The groups are shells around one centre, one inside the other: the same stretched ball of 6 dimensions in 10 sizes.
In the rows, 128 means zero.
Known rows, each followed by its group:
[129 140 141  85 132 123 157 109 153 160 103 145 125 136 132 125 162 126
 170 106 101]
Z_793
[157 122 117 114 118 146 120 131 186 115 118 135 117 146 137 106 163 131
 164 119 164]
Z_993
[157 163 123 111 115 120 168 117 192 131 102 145 127 132 137 109 190 131
 188 116 102]
Z_156
[ 82  73  92 112  93 152 130 160 118 153 128 102 126 144 117 137 120 186
 182 130 190]
Z_268
[167 150  84 152  87 131 156 144 204 109 107 126 135 116 127 112 187 165
 212 130 137]
Z_268
[122 131 152  75 151 120 154 105 137 180  99 141 130 126 130 134 143 126
 164  88  95]
Z_629
[ 79 111 128 114 107 140 163 139 112 160 113 136 121 116 113 165 155 169
 196 140 112]
Z_683
[128  90  63 103  74 151 109 134 134 157 111 100 134 153 109 124 128 172
 178 131 176]
Z_945
[147 119  68 120  84 132 137 138 166 148 105 102 144 134 119 112 144 175
 196 113 158]
Z_468
[139 107 108 115 129 133 131 141 164 149 112 111 138 122 131 117 127 160
 176  88 165]
Z_656
[111  81  86 125  98 151 121 160 143 140 125 101 130 135 121 126 122 182
 182 119 198]
Z_945
[148 109  66 130 100 126 137 148 167 157 103  88 157 114 121 113 121 190
 200  86 170]
Z_629
[172 169 137 108 135 117 161 105 193 139  94 152 131 118 136 115 185 119
 182 101  85]
Z_793
[153 110  85  75  97 141 108 111 157 157 107 113 130 173 125  99 137 135
 154 112 163]
Z_286
[145 123 154  55 148 142 109  82 135 169  99 155 114 153 125 132 147  92
 133 107 104]
Z_656
[164 102  98 107 103 164  85 126 174 113 121 129 112 163 127 108 153 127
 150 135 187]
Z_156
[125 100  85 108  96 140 130 144 155 146 118 104 133 149 126 111 134 168
 179 114 179]
Z_993
[122 153 145 128  98 151 158 119 153 112 111 178  99 123 116 161 220 127
 193 181  77]
Z_683
[163 101  45 104  87 130 114 138 174 160 105  76 156 152 125  85 110 178
 179  83 199]
Z_793
[136 114 133  48 138 132 120  95 142 176 105 132 123 171 134 107 131 109
 135  92 134]
Z_793
[160 146 167  84 149 144 121  88 163 136 101 175 105 137 130 135 182  85
 145 124  88]
Z_945
[169 153 128  96 126 129 138  98 176 145  94 149 127 131 128 120 175 115
 170 111  96]
Z_993
[194 117 113  94 138 145  87 109 192 132 106 127 128 149 136  94 138 111
 140  87 169]
Z_156
[177 164 129  91 115 133 135  83 171 144  88 162 121 136 120 128 193 103
 170 131  71]
Z_629
[127 108 100 130  84 163 119 140 152 114 121 136 111 140 115 139 171 154
 182 162 158]
Z_286
[109  89 124 110 135 143 127 146 137 153 120 117 128 123 127 135 118 161
 169  98 170]
Z_268
[141 138 103 111 103 127 154 125 167 146 103 128 133 132 126 119 166 151
 191 118 122]
Z_945
[149 113  74  99  91 135 122 122 154 161 101 105 141 145 117 113 136 160
 179 110 152]
Z_993
[133 113 117 134 101 163 118 136 154 112 118 145 109 126 116 147 173 145
 180 156 145]
Z_286
[148 140 193 103 171 147 130 111 179 110 118 182  96 127 146 132 184  86
 144 118 112]
Z_629
[150 133 112 152  97 155 134 144 185  93 119 147 112 120 124 134 193 148
 194 156 142]
Z_656
[129 118 149 101 132 154 119 114 141 136 112 158 107 132 122 148 165 118
 158 135 119]
Z_993
[120 135 122 128 103 139 160 138 162 124 115 144 117 126 126 135 183 152
 195 144 122]
Z_286
[161 124 143  41 164 120 117  87 162 181  99 130 132 165 144  91 122  95
 125  58 132]
Z_156
[175 148 106 112 108 134 132 107 178 139  94 139 132 126 121 122 174 131
 182 119 107]
Z_945
[133 130 101 128  84 151 136 124 143 134 103 142 121 121 106 154 180 154
 197 160 109]
Z_793
[109  69  50  99  74 147 110 146 117 176 113  78 145 152 107 123  98 194
 180 114 198]
Z_656
[149 153 142 117 119 143 141  99 147 140  92 170 117 105 110 164 194 121
 186 146  62]
Z_683
[150 111 143  60 157 135 107  99 152 166 106 134 124 155 137 109 124 105
 130  79 143]
Z_468
[126 119  73 122  70 140 144 137 148 145 108 114 134 136 111 130 160 176
 202 143 141]
Z_656
[138 141 194  94 164 151 128  96 151 128 109 190  95 123 131 155 187  84
 146 133  81]
Z_268
[112 128 122 154 100 149 156 147 145 122 112 147 119  94 111 168 183 169
 211 157 110]
Z_268
[132  83 113  70 131 149  92 114 128 172 110 115 127 156 122 121 105 133
 138  94 171]
Z_468
[185 118  91 114 119 138 107 134 209 118 115 111 133 150 142  79 141 138
 160  90 194]
Z_156
[189 118  98 114 133 135 106 131 204 128 109 111 139 136 141  86 132 138
 160  76 185]
Z_683
[151 108  98 102 123 132 121 130 166 155 107 107 140 136 130 107 123 152
 168  85 167]
Z_993
[153 120 107 130 102 155 118 137 180 106 119 137 115 139 127 120 172 140
 175 140 162]
Z_468
[166 156 121 109 130 117 155 106 173 159  86 137 142 106 124 128 164 137
 189  93  85]
Z_629
[156 111 128  55 149 129 108  98 156 175 103 123 131 162 137  98 117 111
 132  71 149]
Z_945
[136 137 150 111 134 142 140 111 148 141 103 160 116 112 121 153 174 124
 175 128  92]
Z_468
[196 176 134  93 131 123 139  81 193 141  85 161 127 130 130 114 192  96
 168 109  70]
Z_156
[120  74  75  78 107 137 108 134 129 184 112  83 145 158 121 108  88 170
 159  83 196]
Z_286
[151 169 146 104 129 118 174 111 189 132 103 159 121 131 141 113 197 118
 182 117  86]
Z_683
[147  91  98 116 112 159  92 134 153 134 115 118 125 135 119 128 130 150
 163 118 180]
Z_656
[158 136 118  99 127 129 134 107 160 159  94 133 136 122 123 126 151 134
 174  99 110]
Z_468
[141 104  93 132  90 163 107 140 158 116 118 129 117 135 115 134 160 154
 179 150 167]
Z_286
[119  55  43 100  67 163  85 155 135 148 129  76 132 179 115 103 101 185
 163 126 243]
Z_629
[122 101 127 100 104 170 102 124 143 116 127 151  96 164 122 135 169 122
 151 162 160]
Z_683
[151  75  25 112  70 144  96 153 161 155 115  62 154 159 117  89  96 195
 179  96 234]
Z_268
[ 99  82 136  71 138 146 116 126 120 168 121 123 118 156 129 128 113 137
 142 101 167]
Z_793

New rows, each followed by its group:
[181 151 129  81 133 127 129  92 186 145  96 146 126 148 136 101 169 102
 154  99 109]
Z_468
[128 101  59 151  65 153 129 161 156 125 117 103 134 124 109 133 151 195
 209 147 179]
Z_286
[110  87  79  69  96 135 122 123 117 191 107  94 141 163 116 117 105 165
 165 101 166]
Z_156
[125 126 185  54 161 146 118  77 118 169 100 176 102 143 123 154 159  81
 131 120  77]
Z_683
[146 119 111 119 109 148 126 141 189 107 126 132 115 153 139 102 167 138
 168 128 177]
Z_793
[118  69  69  91 106 137 111 147 134 177 116  75 149 150 123 106  84 184
 167  80 210]
Z_793
[122 110 165  85 148 154 116 114 144 135 120 159 100 147 133 135 157 105
 140 125 135]
Z_286
[142 109 129 115 129 153 112 127 154 132 113 139 118 125 123 138 149 134
 164 121 146]
Z_468
[166 129 115  49 129 125 118  88 168 170  99 127 130 177 137  86 139 105
 137  85 135]
Z_156
[101  67  84  90 105 145 113 148 124 171 122  88 136 155 122 116  94 177
 163  98 206]
Z_656
[162 134 125 101 143 121 141 120 183 151 102 126 138 126 139 105 143 134
 169  76 135]
Z_793
[136 100 107 141  99 169 104 144 155 108 122 136 112 125 115 145 161 153
 178 153 167]
Z_156
[136 146 140 111 117 139 151 115 162 130 107 159 113 129 126 137 190 125
 180 140  97]
Z_993
[117  92  92 124  97 152 124 154 151 131 125 111 125 140 123 124 138 171
 181 128 187]
Z_993
[152 125 149 112 147 145 122 121 172 125 112 151 115 123 134 129 161 118
 159 111 134]
Z_945
[172 145 125  94 121 137 124  97 173 140  97 150 123 139 125 121 174 111
 163 119 105]
Z_993
[132 105 132 103 139 144 119 125 145 151 110 131 125 124 125 136 133 138
 162 102 144]
Z_468
[145 143 101 152  86 145 151 139 175 110 109 143 122 112 117 140 195 160
 209 156 119]
Z_286
[105 110 105 110  84 153 137 135 135 135 120 134 112 150 116 139 168 155
 182 159 143]
Z_268
[104  97  82 117  83 145 136 142 121 162 110 109 135 127 106 147 136 184
 197 134 148]
Z_286
[153  98  85  86 101 149  96 120 159 147 113 111 127 169 125 100 130 139
 152 112 183]
Z_993
[139 113 124  68 130 135 122 111 157 158 112 127 123 167 137 101 137 120
 144  97 153]
Z_945
[146  80  50 121  78 154  96 153 162 136 120  85 139 154 118 103 117 181
 176 116 221]
Z_286
[113 108 132 118 126 145 138 141 146 137 119 135 119 122 126 141 150 151
 177 122 145]
Z_468
[138  75  25 147  48 162 100 172 164 118 127  77 137 151 112 107 127 205
 196 141 238]
Z_683
[129 108  99  86  98 145 120 116 136 158 108 124 124 156 117 126 145 142
 165 129 143]
Z_468
[148 123  95 106 117 120 146 132 172 158 104 106 146 130 132 104 134 161
 183  83 151]
Z_793
[155 106  40 124  70 134 126 150 178 143 110  81 151 147 122  92 130 189
 196 107 196]
Z_793
[147  97 141  85 160 145  97 115 149 157 109 130 125 133 131 125 116 120
 138  81 158]
Z_156
[149 162 171  86 145 131 150  86 159 145  95 179 111 127 129 141 193  92
 162 124  59]
Z_656
[156 113 129  77 144 136 111 113 171 148 112 128 124 156 141  98 132 116
 140  85 162]
Z_993
[157 104  85 117 103 147 108 141 179 126 118 109 130 148 130 101 138 154
 169 111 192]
Z_993
[151  78  51  79  99 135  95 132 152 178 108  70 154 166 124  86  83 170
 157  71 215]
Z_793
[157  94 113  84 127 158  79 110 147 148 110 127 120 154 122 121 126 120
 138 109 168]
Z_793
[145  80 118  93 143 154  84 127 146 151 115 115 127 139 127 121 105 137
 141  88 189]
Z_629
[114 118 124 104 102 152 131 113 119 153 105 149 115 128 106 163 167 141
 179 153 102]
Z_268
[ 93  88  84 136  67 166 126 157 124 127 126 120 115 137 105 153 157 183
 196 173 170]
Z_156
[117 116 138  94 117 152 128 118 139 138 117 151 107 148 124 139 166 125
 160 142 129]
Z_468
[145 140 133  82 125 132 138  95 147 162  95 148 124 137 122 133 165 118
 165 116  91]
Z_945
[163 124 101 100 125 126 130 126 185 147 107 113 140 141 137  94 137 143
 168  82 161]
Z_945
[154 162 157 121 131 136 158 122 203  98 117 171 104 135 146 114 210 108
 174 135 110]
Z_629
[163 116 156  70 162 147  94  91 155 152 104 152 115 145 132 124 139  90
 126  93 129]
Z_793
[100  46  40 119  69 159  97 168 114 164 124  66 144 146 104 129  84 214
 184 119 234]
Z_156
[161 146 139 128 142 128 147 122 181 134 100 146 131  98 131 132 167 135
 185  99 106]
Z_156
[123  92 125 115 115 167 103 142 153 112 131 138 103 149 128 130 153 136
 156 143 182]
Z_268
[155 103 102  75 131 132 106 110 151 176 100 108 142 147 126 107 110 138
 151  75 159]
Z_468
[151  85  82 120 112 148 101 157 184 122 128  95 132 151 138  90 118 163
 162  94 229]
Z_683
[178 144 162  84 160 138 114  91 183 133 102 164 113 140 140 115 169  84
 138  99 111]
Z_945
[127 126 153  79 134 145 128 101 138 150 108 159 108 146 125 139 166 108
 151 129 106]
Z_468
[151 100 161  51 176 143  88  91 141 171 105 142 119 152 135 119 113  90
 113  72 142]
Z_629
[148 118  92 102 116 123 138 129 165 163 103 104 147 132 128 106 128 160
 179  84 152]
Z_286
[133 139 105 145  87 143 158 147 180 105 118 141 117 127 126 128 195 159
 204 155 135]
Z_793
[134 136 118  84 113 125 152 111 157 158 104 134 127 150 130 114 162 133
 172 114 116]
Z_268
[172 123 111  75 139 125 115 103 171 168  96 118 141 146 134  98 125 123
 150  70 143]
Z_945
[128  70 114  94 139 154  89 137 137 156 120 108 128 140 126 124  96 149
 144  88 200]
Z_629
[117  49  29 128  64 162  88 172 133 149 126  63 144 149 107 117  89 213
 185 120 249]
Z_629
[112  89 116  73 107 157 104 119 125 153 121 129 110 174 122 125 137 130
 144 134 166]
Z_268
[141 167 182 108 145 133 167 110 187 109 114 186  98 131 145 127 215  95
 168 137  82]
Z_683
[122 108 122 113 121 147 125 123 123 160 102 134 128 108 108 161 141 152
 180 123 118]
Z_268
[121  73  62 139  69 170  99 166 149 116 131  99 123 147 113 125 134 186
 184 150 220]
Z_156
[116  63  37 115  56 164  93 153 123 152 120  80 136 158 102 126 110 196
 182 139 216]
Z_156
[131 150 165 110 148 128 161 109 149 151  97 165 121  98 124 157 177 124
 182 115  68]
Z_156
[152 114 116 124 136 136 127 138 173 139 110 120 136 112 131 121 134 153
 176  89 158]
Z_156
[176 177 186  73 164 126 144  72 184 138  93 189 108 136 142 122 201  65
 145 109  54]
Z_268
